The rows are grouped in 2 different ways at once. Each group adds its own fixed numbers to the row, and there is some noise. The rows also spread widely along 7 directions, which tell nothing about the answers.
Some rows, each with its group in each grouping after it:
[-10,21,20,5,-18,-11,4,17,-5,10,8,5,3,-7,34,-12,-12,3,0,18,10,20,-13,3,-9,19,5,-5,-2] : q_162 (2)
[6,12,-10,-4,-4,10,14,5,2,28,15,12,-4,14,-8,-18,-17,11,13,8,28,11,26,-3,-20,1,9,33,8] : q_162 (2)
[-11,2,0,24,2,-13,23,17,-2,9,11,4,8,13,9,14,-11,13,14,11,-3,-19,2,-18,-21,7,5,8,-26] : q_589 (0)
[-13,14,7,12,-27,9,0,5,-19,14,0,7,9,6,17,18,10,19,12,-3,-11,-19,27,-10,-22,-14,0,12,-20] : q_589 (1)
[-10,27,-8,5,-8,12,-3,1,-28,7,9,-3,11,12,17,12,-13,10,8,13,6,10,10,-1,-27,12,-4,-15,-5] : q_856 (3)
[1,9,7,13,-18,13,14,14,-14,2,2,16,5,2,17,14,-3,8,-1,-9,-4,-3,25,-4,-20,1,3,7,2] : q_993 (1)
[-6,1,3,22,-2,6,18,0,-17,6,-7,16,12,0,17,-8,-19,13,-2,22,-2,15,-4,-5,-2,15,24,12,-5] : q_856 (5)
[10,32,-4,5,-22,0,9,10,0,5,18,-6,-4,13,1,-15,-8,12,22,9,16,3,25,2,-18,18,20,16,16] : q_993 (5)
[-5,20,4,9,-12,9,15,0,-18,7,10,-9,-11,2,22,0,-17,2,5,-2,8,8,21,6,-21,-2,-2,-16,5] : q_162 (0)
[10,2,9,10,-20,23,26,12,-2,15,7,3,-4,-1,4,-10,-8,7,22,-8,2,-13,19,-4,-12,-12,6,27,-5] : q_162 (4)
[-12,3,3,-3,-31,10,-4,5,-2,20,8,6,2,5,10,-3,-1,5,15,5,13,-15,18,-3,-15,-9,-2,12,-9] : q_162 (4)
[1,25,6,21,-19,-1,12,7,-10,1,12,4,15,0,19,-3,-4,15,6,16,5,11,4,-11,-8,-1,22,14,-9] : q_589 (3)
[23,35,-8,-2,2,20,23,20,-20,16,14,-18,-4,7,-4,-3,-19,10,20,-8,0,5,27,11,-34,12,-5,11,3] : q_856 (2)
[20,28,14,13,-42,-2,24,28,-3,-4,31,4,-12,2,-1,4,15,4,22,-6,13,-16,35,-9,-20,-7,-2,11,2] : q_589 (3)
[8,27,10,10,-11,15,28,18,-16,9,10,-11,1,3,10,-18,-6,24,28,-13,-11,4,15,3,-8,2,19,29,6] : q_162 (1)
[-24,-1,8,1,-36,-1,-12,0,-5,16,8,22,-3,7,17,10,2,10,6,10,17,-9,16,-5,-13,-5,-4,4,-5] : q_162 (1)
[-3,3,5,21,-30,-1,12,14,4,21,5,22,6,-1,12,-9,5,14,3,12,9,-17,16,-17,-9,-16,9,40,-17] : q_589 (2)
[19,4,15,10,-3,21,43,21,0,7,8,5,-3,-4,-4,-5,-13,1,24,-16,-4,-11,14,-4,-18,-5,4,26,-3] : q_162 (4)
[-25,12,1,1,-9,-12,2,18,4,31,15,6,4,20,5,6,1,6,27,5,3,-28,3,-2,-35,8,-17,3,-22] : q_162 (2)
[12,20,0,-9,-6,6,14,23,-2,8,18,-3,0,20,-14,16,-15,2,23,1,15,-5,24,-9,-26,10,-1,8,-13] : q_589 (4)
[2,3,6,10,-5,12,16,3,-8,11,-6,12,19,5,15,0,-17,11,-2,14,3,8,2,-14,-4,-3,27,26,-15] : q_589 (4)
[5,15,22,22,-32,-4,27,31,-10,-4,11,7,3,-9,20,-3,12,21,16,1,-13,-19,5,-9,-1,-1,14,29,-13] : q_589 (1)

New rows. What belongs after each?
[-12,19,20,26,-44,-7,8,19,-7,2,13,5,7,-2,22,2,21,11,10,9,-3,-19,8,-14,-11,-8,2,11,-20] : q_589 (3)
[-22,26,1,-4,-22,6,-21,-14,-16,15,11,3,4,16,19,4,-7,2,7,18,22,14,16,3,-27,4,-2,-20,4] : q_162 (3)
[8,13,9,17,3,-5,42,27,0,0,20,-10,-7,8,5,-12,-20,11,27,2,5,-1,3,-1,-11,20,7,14,5] : q_162 (0)
[-26,-4,9,16,7,-2,10,-2,-10,6,-11,21,12,10,14,1,-23,0,5,21,-3,20,-11,-8,-12,14,14,-5,-14] : q_162 (5)
[-14,24,13,3,-34,-22,-2,20,8,8,28,2,-10,10,9,-19,-1,8,35,19,20,-7,4,5,-9,23,6,3,5] : q_162 (5)
[-9,12,-8,10,-15,4,-1,0,-4,7,13,17,8,15,9,17,-5,-1,2,10,18,3,19,-8,-28,4,-2,-5,0] : q_993 (3)
[0,1,6,17,-22,10,14,18,-8,12,6,17,-1,-7,18,-1,-4,4,-2,5,0,-12,13,-7,-18,2,-14,14,-10] : q_856 (2)
[3,26,2,8,-27,10,1,0,-18,20,-4,2,6,0,26,-5,-2,11,-6,8,6,11,24,-4,-17,-15,9,9,-10] : q_589 (2)
[16,-6,2,28,6,15,46,16,-14,0,0,16,-2,0,-8,-6,-20,8,14,0,-12,0,12,-9,-9,12,13,31,-1] : q_856 (5)
[-11,2,13,9,-19,-15,13,22,13,19,15,22,5,0,14,-7,-6,8,6,20,14,-5,-10,-11,-8,16,0,17,-8] : q_162 (2)
[-23,-5,5,4,-14,0,-3,-3,-6,12,1,32,7,10,14,14,-12,4,-7,15,17,9,7,-6,-12,2,-2,1,-4] : q_162 (1)
[2,9,17,33,-35,7,20,13,-11,-6,-1,9,4,-12,31,-7,8,0,1,2,-13,-7,12,-8,-4,0,17,11,1] : q_993 (5)
[10,26,17,12,-48,-10,13,30,2,10,21,1,-3,-8,21,-14,14,13,9,4,7,-14,18,-5,-10,-5,3,24,-7] : q_589 (2)
[-3,7,9,10,11,-14,20,23,0,4,5,23,13,4,13,14,-25,0,-10,20,7,23,-13,-12,-17,24,7,-4,-19] : q_589 (2)
[0,24,4,11,-32,0,4,10,-14,6,7,-1,-3,8,3,-2,8,8,22,1,5,-11,32,-1,-22,-5,3,5,-6] : q_589 (5)
[7,2,16,16,-15,4,27,24,0,1,6,12,6,-4,12,-2,-9,10,4,15,0,-3,-4,-19,-2,4,20,22,-18] : q_589 (4)
[-10,5,17,32,-20,-13,26,22,-3,0,4,14,10,-1,15,-1,6,12,16,14,-14,-14,-6,-14,-5,6,14,20,-24] : q_589 (5)
[-11,8,7,12,-21,-9,10,4,5,8,11,17,3,6,9,-22,-10,13,16,24,17,7,1,-5,0,11,26,28,6] : q_162 (5)
[-2,25,-2,3,-7,1,7,16,-2,9,18,-2,5,16,3,10,-6,15,18,-8,3,-9,21,1,-22,14,4,18,4] : q_993 (1)
[-8,6,-21,3,27,-2,13,10,0,30,4,15,19,22,-2,0,-34,20,5,25,12,15,-9,-11,-21,29,9,21,-15] : q_856 (2)
[-11,22,-4,-2,-3,4,3,15,-14,10,9,-1,4,21,-1,36,-3,5,19,-17,-4,-14,31,2,-43,11,-19,-15,-8] : q_993 (1)
